All groups share one centre, and each spreads out both ways along 14 directions, with some noise.
Some rows, each with its group after it:
[  4  -1   3  -1   6  21   5  -1  -9  13   5   1   0  10  -4 -10 -12   0
   4  -4] | (2)
[ -2  13  -3   9 -10  -6  -2   0 -18 -15  -2   8   5   2   2   3  -2  -6
  -4  -3] | (3)
[-14 -13   5 -12  -5 -10   1  16  -2   1   2   3  -1  -5   3   0  12   0
   1  -2] | (2)
[ -3   4   5  -1  -3  -6   8   6   3   9  17 -16  -8   7  -6  -5   3  -3
  13   9] | (2)
[  2  -5  -2  17 -15   0   6 -13  -8   2  -6  -5  13  10  -3  -5 -10  -1
 -11   1] | (1)
[ 12 -21   3  -3  10   3  -5   6  -7  11   4  -7  -2  12   1  12  -2   3
  10 -10] | (3)
[ -5  10   4   5 -13  -5  -3  -8   4 -17  -7   3  -6  -7  -5  -4  -1   7
  11   2] | (0)
[  1   5   3   8  -6  13   6  -7 -10 -11  -3 -17   5   4 -15  -5  -7  -6
   1  -5] | (0)
[-19  13  -2   0 -12   4   2   8   0  -5  10   5 -15  18   6   7  15  -1
   0  21] | (2)
[ -3 -12  10 -10   0   3   0   5 -10 -11   2   6  -8  -2   1  -8   1  18
  -2 -17] | (3)
[ -9 -16 -10 -14   5   9  17  12  14  14   7   9   2  11 -14  -1   3  14
   8   5] | (2)
[  4 -13  -2 -23   8  -9  12  16  12   8   1  -1  15  -2 -34 -14  -2  10
   8 -10] | (2)
[  5 -10   1  -2   2 -13  -2  -2   6   1  -4 -11  -2  -4   0   0   3  13
  -4  -9] | (0)
[  5 -22  -4  -3  -7  18   0   4 -11   9  -6 -11   8  -5   9  -9   4   3
   4 -10] | (1)
[ 4 -2  8  1  0  0 -2 -4 -6  2  0 -5 -5  7 -6 -6 -8  8  5 -8] | (0)
[ -1   2   8   1   0  15  -2  -7   6  -1  -1  10 -16   0  -1  -5  -8  10
  22   2] | (1)
[  6 -11   7   4  -2   9   5  -1   2 -12  -1  -5 -12   5  -4 -13  10   1
   0   8] | (1)
[ 13   0  -1  -3  17   1   2   3   5  -2  10  17  -6  27 -19   4  -8   4
   8   8] | (1)
[ -4  -9  -6 -17  10   9  16  18   7   4  11  24   1  19 -12   3   2  16
   4  -2] | (2)
[  4  -3  -6   9 -15   1   7  -7  -8  -3  13  12  17  18   0   8 -17   9
   2  -2] | (3)
[  4  -3  -9  -1   1  -6  12  10  -1  -5  -2  -2  19   2 -17   7   3  -5
  -1  -5] | (3)
[-18   1   0  10   1   6  17   2 -13   6  -2  -7 -12   2  -2  -4   1  10
  -5  -9] | (2)
[ -1  -3  -3  10 -15   0  -1 -12 -15  -2  -6  -2   6  -6   3 -15 -10   0
   1  -2] | (1)
[ -2   6  13  -2  -1  13   0  -5  10  -9   3 -12   2 -22   9   4   1 -10
  -3  -5] | (3)
[-8 20 -6  5 -7  5 10  3 10  5 -4 15  2  1 -4 -5  0 -1 12 10] | (0)
[-3 -7 -2  3  1  4  2 -2  1  5  6  0  0 -2 -1 11 -5 -8 13  7] | (0)
[ -5  10 -18  -2  -2   7   7   5  -6 -10   5   4  -3  11  -6  10   3  18
   8  -4] | (3)
[  0 -12   2  -9   7  10   6  11   7  11   3   3  -5   3   1  -8   9  -3
   4   7] | (1)
[-11  -3  -5   5  -1 -16  21  -1   0  -2  20   4   3 -27   7 -11  -5   0
  -1  -1] | (1)
[ -3  24   4   0  -2  -1   4  -2  11 -20  11   3  -4 -10   7  11   0   6
  -3  -3] | (3)
[ -2  -2  -3  10 -11  -4  13   1  -3  -7  11   3   3 -10  13  -4   2   0
   0   1] | (1)
[  3  14  12  12   2   1  17   0   5   3  -2  -1   0   9  -9 -15   0  -4
  -9  -1] | (0)
[  4  -7   3   7   2   3   5  -5  14  12  -6  -5   6   7 -15   0  -5 -14
   3  11] | (3)
[  6 -14   2  -1  -6  -5  -4  -4  -7   2  -9   4  14   3 -13 -11 -11  -4
  -1  -4] | (3)
[ -9  -8   4   6   1 -14   6  -5  -3  10   5  -6 -11   2  -7  -4  -8   4
   6   4] | (2)
[  1  13  -7  14  -2  12   9  -6   3  -1 -10  -2   5   6  -7   5  -1  -5
  -3   4] | (2)
[  9   8   2   6   1  12  -2  -9   3  -1   2 -10  -5   9 -13  -3  -7  -6
  14   9] | (0)
[  2 -15  -9   2  10   8  12   8  -8   0   1 -13  14 -11  -7   6   6 -23
  -4  -1] | (3)
[ 17  -4   6 -10  12   1  -3  -1 -14 -10   3   0  12 -14 -17 -19 -18  -5
   3 -21] | (2)
[  0   4  -8   2  -2 -10   3   0   7   2   4   3   2  11  -6   3   0   7
   3   9] | (1)
[-7 -3 -6 10 -8 11 18  5  6 18  6 -4 -2  7 19  0  9  7 -2  6] | (3)
[ -5  26   5   8  -2   4   1   0  11  11 -11  10 -13   5  12  -8   7   5
  -1   7] | (0)
[ -6  14  -4  -9   8 -16   9  16  -2  -7  -6  19  -1  -3   7 -18  17  13
 -31  -9] | (0)
[  9  -9   2  13  -4  -3  -2 -13   3 -14   3   2   8  -6  -4  10  -7 -21
   6  12] | (2)
[  4   5   7  -4  13  -9   1  -4  17  -4   5  14  -5  16  -6  -2  -1   4
 -22   9] | (1)
[  1 -23  -7  -5  10 -14  -5  -3  -4   4   9   8  -2 -13   8  -4  -4  -1
  -5   6] | (2)
[-9 -3 -1  3 -3  3 13  0 -1 -3 11  3  4  1 -7 -6 -2 -7 -3  7] | (0)
[ -2  -4   9  -7   1 -10   0  12  -6  -6  20  -7  -7   9  -3   9   8 -12
   6   4] | (1)
[ -3  -9   3   2 -10  -6   5   3  -3  -1  11 -17   0   8  -5  10   1  -3
  13   3] | (1)
[  5   0   1   3   0  16   0  -6  10 -26   3  21   2   4  -4  12  -1  -8
   4  12] | (3)
[  1   4  10 -14  -1  -7  -4  14   7  20   1  -5  11  -3  -3  -1   0  -6
  11  -8] | (0)
[  6 -13   1  -3  -6 -16   5  10  -6 -18  13   0  -2   4 -10  -6   9   0
  11   5] | (1)
[  5  -1  -3   7   6 -19  -3 -11  -1 -17  -3   4   1  -8 -16   3  -8  -5
  -1   2] | (2)
[-18 -15  16  14 -20  22   6 -13  -9   3   6  -7  -3  11   2  22 -18   2
  11  -3] | (0)
[  0  -5 -11  -5  -5   2   0   8   0  16 -12  -6   6  -4  -5  -6   2  11
  13  -8] | (3)
[-6 -1 10 -2 -7 20  7  0  9 -9  5 -2 -6 -9  6  4  2  1 12 -1] | (3)
[ -8  -2  16   9  -7 -13   0   0   2  12   9 -11  -4  -1  10   5   3 -23
   2  14] | (1)
[ -6  -4   9  -7  -2 -12  -2   7 -13   1  17  -7  -5  -8   1 -13   0 -10
   5   2] | (2)
[  8 -11 -11   5   7  -3   5  -8  -6  16   5  -2  15   2   5  -7 -10  -6
 -19   1] | (3)
[  6   0 -21   0  -2 -11  -4  -4  -1  12  -6   6  12  -4  16  -4   1   8
 -13  -1] | (1)
[ 4 -9  1  6 13 -5  6 -2  9 21  2 -8 -8 12  1  5  0  7 -5  3] | (0)
[ -5   8  -8   1  -4   0   9  -1  -1  -2   2  -3  13   0  -5   7  -4   9
  -8 -12] | (1)
[  8  14  10  -7   0   8   3  15  -2  -5  -5   8  13  -1 -14  -7  -5  -8
  12 -14] | (2)
[ -2   6 -18  -9 -10  18  -9 -11   1  -9  -1  -6  10   0  -9   0  -5   2
   6   9] | (3)
[  3  12   5   9 -13  -6   2  -6  -3 -10  11  11   5   4  10  -5  -5  -4
  -6   6] | (2)
[  2   8  -1 -13  -6   4  -2   4   7 -20  -6   0   0  -2  -7 -10  10  15
  -5  -6] | (0)
[  7  -7   4  10   0   5   8 -11   2  -3   7 -13   0   5  -3 -11  -1  -5
 -13   7] | (0)
[ -5   3   9 -10 -11   2   2   9  -9   0   2   0   9 -12   1 -15  -4   3
  10 -17] | (0)

New rows, each followed by its group:
[-16  -4  19  11   6   0  16   3  -6  17   2  -6 -15   7   2   2  -2   6
  -6 -11] | (0)
[-12  -5  -4  -1   8   9   7   9  -6  22 -20 -12   2   4  -9   1   7   0
 -12  -9] | (2)
[-1 -8 -3  3 -2  9  2  1 -9  2 -2  8 -2  8  3 -3 -1  5  0  1] | (3)
[ -7  10  -8  -5   3   4  11   3   4  -1   7 -15   1  -4  -2   1   7   7
 -10  -5] | (3)
[  4  16   0 -10   3  -7  -1   7   9  -9  -5   7  -3  10 -14 -13   6   7
  -5   1] | (0)
[ -2 -15   9   3   7  -8   5   0   6  -5   4  -8  -2   4   0  18   6  -3
 -19  -1] | (0)
[-11   7  -7  16   0   9  17   5   7   4  -7   5  -4  18  -5  19   8  -3
  -1  11] | (2)
[-4 11 -4  8  7 -5 20 12 -1 -9  1  6  4 -7 -9 12  4 -7  5 -7] | (3)
[ -6  14   4  10  -6  -4  11   3  -5   7  -4 -10   9   5  -7   5  -3  -2
  -3 -11] | (3)
[ 9 13  3 -3  0 12 -4  2 15  0 -9 -7 -4  0  2 -2  8  6  8 -1] | (0)
[ -3  -3   2   0  -3  -4   7  -3 -12   6   4 -13  10   0  -3  -9 -11   7
 -13 -16] | (3)
[ -1   1  16   2   8   8   9   0  -5   1  15  16   0  -4   3   6 -19   0
   8 -13] | (1)
[ -3  -9   2   4   4   8   3   1  -6   2 -20  15   9  -6  -5   3  -6  -6
   0 -12] | (2)
[  1   1  -4   6   3  -8  15   6  -2  -5  12  -3   4  16 -13  11   1  -3
  -5   4] | (3)
[  0  10 -10   6   3  10  10  -5  -2  -4  -1  -1   7   5  -3   3  -4   9
 -12  -7] | (1)
[  0   5  -2  -4 -16  -6  -9   0  -4   3  -1 -11   7  -3   0  -4  -3   3
  13  -2] | (3)
[  1   2  -7   0 -13   1  10  -1 -10   1   3  10  14   6 -11 -17 -14  11
   5  -7] | (0)
[ -9  -6  -9 -14  13  -3   0  11   2  10   9  14 -12   3  13  -3   9  10
 -10   6] | (0)
[ -9  12  -6   4  -9   6   8  -4   0   0  -1   6   8  18 -15  -3 -10   7
  -5   6] | (1)
[  2  -1  -4  -1  -3  -5   2  -7   7   4  10   7   1  -1   2 -12  -8   8
   7   6] | (2)
[ -5   7 -16   6   1   6  10  -4 -10   1   7  -2   9   1  -8   3 -10   1
  -2   0] | (3)
[ -5 -23   3  12  -9   9   9 -11  -7  -4  13  10   1  -9  12  10 -17   5
  14  -3] | (0)
[  6 -12   8 -20 -11  -6 -18   3   2   7 -11  18  21  -2   3 -11  -9   6
  -5 -11] | (2)
[  0   9   0  -1   3   8   4  -5   8  -3   6   3   0  -1  11   4  -1   9
 -12  -3] | (3)
[ 3 -8 -1  2  7 -2 11 -1  5 16 20  2 -1 12 -3 -3 -8  0  7 10] | (2)
[ 15 -15   9  -3  -7 -13 -12  -8  -1  -3  -3   9  24   1   3  -2 -14  -2
 -17 -11] | (2)
[ 2  4  3  2  4  1  1  4 -1 -8 -5 10 -3 -8  6  4  3 -1  0 -8] | (3)
[-15  10   2   6 -11  22  11   8  -4   3  -6 -14  -5   9  -4   4  11  -5
   5   2] | (2)
[ -3  -3 -10   4  -1   5   1  -5   7   9 -20   8   4   3   4   3  -1  22
  -9 -10] | (2)
[-11  18  -2  -2   4  14  -4  -9  -8   1   3   8  -3   8   5  -1  -9   6
 -17  -2] | (1)
[  6   9  -5   2  -6  -2   5  -7   8   3   8  -7   5  -3  -6 -17  -6   0
   7   8] | (2)
[  1   8   1  -1   4  -6   4   3  10  -2   6  17 -12   4  12   2   4  21
  -5  -4] | (3)
[ -2  14   3   3 -17  15   6  -3  13  -7  -5  -2   1  -7  -3 -11   0   3
  17   4] | (0)
[ -4 -12  -7  -5   3  -1   6   0   7  15   0   0  -3  -2   2  -4  -1  19
   5  -2] | (2)
[  2  -2 -12 -21  -4  10 -10   9  13   5   6   9   8  -6   8   3   6   5
  16   6] | (0)
[ 3  8 -1 -2  2 13 -3  4 10 18  1 -4 -2 -6 12  0  3 -7 14  8] | (0)
[-9 -4  1 15  0  0  6 -8 -2 22  8  5 -9  8  8  1 -9 -3  4 13] | (0)
[ -7   6  -4  12   2  16   8  -1 -10   5   4  11  -6   2   5   9  -9  -6
  10   3] | (0)
[ 2  3  7 17  0 -1 14 -5  5  3 -5 -7 -2 -3 -1  1 -3  1  2 -6] | (0)
[-13  11  -4   1  -3  17  -1   1  -5   2   5  15  -8  -1   9   5  -2  -5
  14  10] | (0)
[ 10   4 -22  -2  16  15   8  -1   0   8  -4  15   5  -4   1  -4  -8  15
  -2 -12] | (1)
[  3   9  -9   4   0   0   8  -2  15   9   6  -7   9   6 -12  14  -8   2
  15   4] | (3)
[  0 -19   5   1  -4   0   9   1   2   6   1  -1  -1 -15  -8 -14  -5  -1
  26  -2] | (1)
[-4  1 -4  2  8  8 12  0 -6  5  3  2 -8  6 -9 -7 -8 14  0 -8] | (2)
[ 12 -11  -4  -7   5 -12 -14  -7  11   7 -14   9  16   6 -11   3 -11   2
  -5   1] | (2)
[ -1   4  13  -2   9   1   1   5   4  -1  15   8 -12  12 -10   9  -6  -6
  19   7] | (1)
[  0  -5  -7  11   9  19   8  -7   3   2  -1  -9 -11   9 -10  16  -1   2
  10   6] | (2)
[ -1  14  10   3  -9  -3  -6   0   9   8  -4 -18  -1  -9   6   4   5  -8
  13   1] | (3)
[ -2  -6  -2 -10   3  12   5   2   4 -13  12  -1  -2 -12  10  -1   5  10
  -6  -5] | (3)
[  6   3   8   8  -6  -7   1  -8  15  -1 -10 -13   2   5 -13   4  -3   7
   7  -2] | (0)
[  1 -12  22  -6  -6  -7 -17   0  -1  -1  13 -14 -16   5  14  11   4  -5
   8   4] | (1)
[ -2   1  11   0  -7  -2   3   6  -9   1  10 -11   2   6   4  -2   3  -6
  -4  -4] | (2)
[ -5   3 -11   7 -12  -5  11  -3   4   0   1   1   6   2  -3  -6   1   7
   2   7] | (1)
[ -4   0   3   0   2  15   3  -4  12  16  -5 -11  -3 -16  10  -5   2  -2
   2   0] | (3)
[ 12 -12  -7   1   6  -5  -8 -11  11  10  -2   4   7   7   1   5 -10   6
  -5   5] | (2)
[ -7   4  -9  12   2  -7  18   0   8  -2  -5   1   3  -4 -10  11   3  -3
  -1   3] | (0)
[15  2  5  3  4  1 -6 -5  0  4  3  1  7 14  2  1 -6 -5 -9  1] | (0)
[ -1  -1   3  -6  -3  -9  -7   4   4   0  -5  15  -5  -2  -2 -12   0   3
  14   5] | (1)
